The rows of a group lie close to one hidden flat surface of 5 dimensions, which passes through zero. Surfaces can cross.
Known rows, each followed by its group:
[ 33, -37, -30, -20,   7,  15,   5, -14,  27]
mus
[ 11,  11,  19,  -9, -30, -16,  15,   3,  26]
didi
[-28,  -6,  49,  29,  12,  10,  -8, -16,  12]
mus
[ 33, -19, -61,  -7, -17,  -8,   0,  18, -17]
didi
[ -1,  34,  14, -11,  32,  31,  35, -11, -22]
didi
[ 54, -38, -29,   3,   2,  -1, -41,  31, -32]
mus
[ 14,   4, -15,  10,   0, -10, -48,  31, -36]
didi
[ 56,  32, -20,  -9,  30,  72,   8,  -6, -12]
dinak
[-40,  27, -48, -14,  23,   5,   4,  -4, -23]
mefu
[ -2,  53, -14,  22, -42,  -3,   9,  24, -19]
mefu
[ 26, -35,  34,   7, -19,  15,  19, -28,  67]
mefu
[ 14,   7,   2,  36, -17,  19,   8,   6, -15]
dinak
[ 49,  45,  -5, -29, -25,  -1,  42,  17, -16]
didi
[-10, -26, -42, -23,  31,  37,   6, -44,  52]
mefu
[ 15, -12, -50,   5,  29,  19, -28,  16, -48]
didi
[ -8,  61,  28,  16,   4,  11, -20,  23, -40]
mus
[ 26,  18, -63,  -2,  -7,  40, -16,  -3,  17]
mefu
[-25,  10, -13,   9,   6, -20, -37,  24, -40]
mus
[ -6, -55, -21,  10, -36, -21,  23, -19,  52]
dinak
[-29, -23,  17, -19,  26, -12,  22, -22,   8]
mefu
[ 49, -25,  44,  32, -11,  16,  -3,   6,  -5]
mus
[ -8, -49, -13,  30,  19,  39, -23, -32,  38]
dinak
[-37,  -2,  18, -14, -18, -57,   2,  10,   1]
dinak
[  7,  59,  20, -11,  -5,  26,  32,  -9,  12]
mus
[ 17,  21,  19,  25,   3,  54,  42, -23,   9]
dinak
[-10, -23, -35,  -4,  26,  41, -22, -32,  42]
mefu
[-62,  -2,  40,  -3,   1, -57, -20,   7,  -7]
dinak
[  4,  25,  29, -19,  21,  28,  22, -21,  21]
didi

New rows. What belongs after each?
[ 39, -15,  -6, -20, -17,   8,  31, -13,  39]
mefu
[ 30,  23,  45, -27, -13,   2, -32,   0,  59]
didi
[-39,  49,  25,  41, -44, -16,  13,  13, -12]
mefu
[-45,  40,  46,  18, -14, -16,  25,  -3,  -4]
mus
[ 15, -35,  17, -14,  41, -13, -38,  15, -35]
mefu
[ 25,  -5, -25, -23, -10,  -2,  16,  -1,  13]
dinak
[ 42,  -6, -19, -21,   5,  -1,  -4,  13, -14]
mefu
[ 12,  35,  -4, -45, -13, -43,   6,  32, -33]
dinak
[-29, -49, -19,   9,  -6, -46, -16,   8, -12]
mus
[ -2, -29, -20, -36,   2,  -7,  17, -26,  52]
dinak
[-68, -50, -10,  21,  13, -45, -42,   2, -14]
mus
[ 33,  -6,  11, -29,  -2, -26,  29,  15, -17]
mefu
[ 37,  17, -18,   9,  17,  42, -18,  10, -27]
dinak
[ 18, -28, -51, -25, -22, -32,  20,  10,   0]
mus
[ 15,   5,  52,  27, -11,  10,  11,  -1,  -1]
mus
[76, -2, -9, -9, -9, 27,  5, 12, -2]
mus
[-45,  62,   1, -14,  -2,  -8,  19,  -2,  -7]
mus
[ 12, -15, -31, -10, -30, -44, -14,  28, -14]
dinak
[-17,  36,  19, -52,   9, -48,  -2,  21, -23]
dinak
[-51, -13,  45,  21,  26,   6, -16, -25,  22]
didi
[ -3,  16,  13,  30, -36,  10,   9,  -8,  34]
mefu
[ 34,   6,  22,  11,  12,  36, -12,  -2,   2]
mus
[-11,   3,  23,  -1,  50,  35, -45, -14,   7]
didi
[ -5, -14,  16,  -4,  10,   7, -34, -13,  35]
didi
[ -8,  -6, -13, -58,   9, -37,  -1,   1,  18]
dinak
[ 23, -54,  14, -33,  45,  -6, -14,  -4,  -5]
mefu
[-16,  -4, -26,  18,  26,  27, -56,  -2,  -5]
mefu
[-29,  24,  63,  17,  12,  -3, -37,   5,  -1]
didi
[ 12, -42,  -5,  -7, -43, -32, -31,  -1,  66]
didi
[ 12,   6,  -9,   9, -17, -22, -26,  31, -29]
didi
[ -8,  -9, -16, -45,   5, -45, -22,  14,   1]
dinak
[-24,  -5,   9,  30, -21,  30,   8, -36,  71]
mefu
[-18,  21,  20, -16, -22, -53,  13,  22, -19]
dinak
[ 15, -20, -15,  49, -54,  -9,  13,  14,  -6]
dinak
[ 28, -18, -20,  49, -57,  -6,  12,  18, -11]
dinak
[-34,   4,  52,  71,   7,  41,   7, -22,   0]
dinak
[-37,  -2, -31,  13,  32,  27, -42, -11,   0]
mefu
[-20, -26,  55,  39, -13,   5,  -8, -24,  49]
mefu
[-43,  24, -21, -15, -11, -33,  18,   4,  -7]
mus
[-33, -16,   5,   9,  37,  24,   3, -26,   5]
didi
[ 31,  -2, -18, -32,  18,  34,  14, -22,  35]
didi
[-22, -24,   2, -37,   8, -11,  24, -35,  56]
dinak
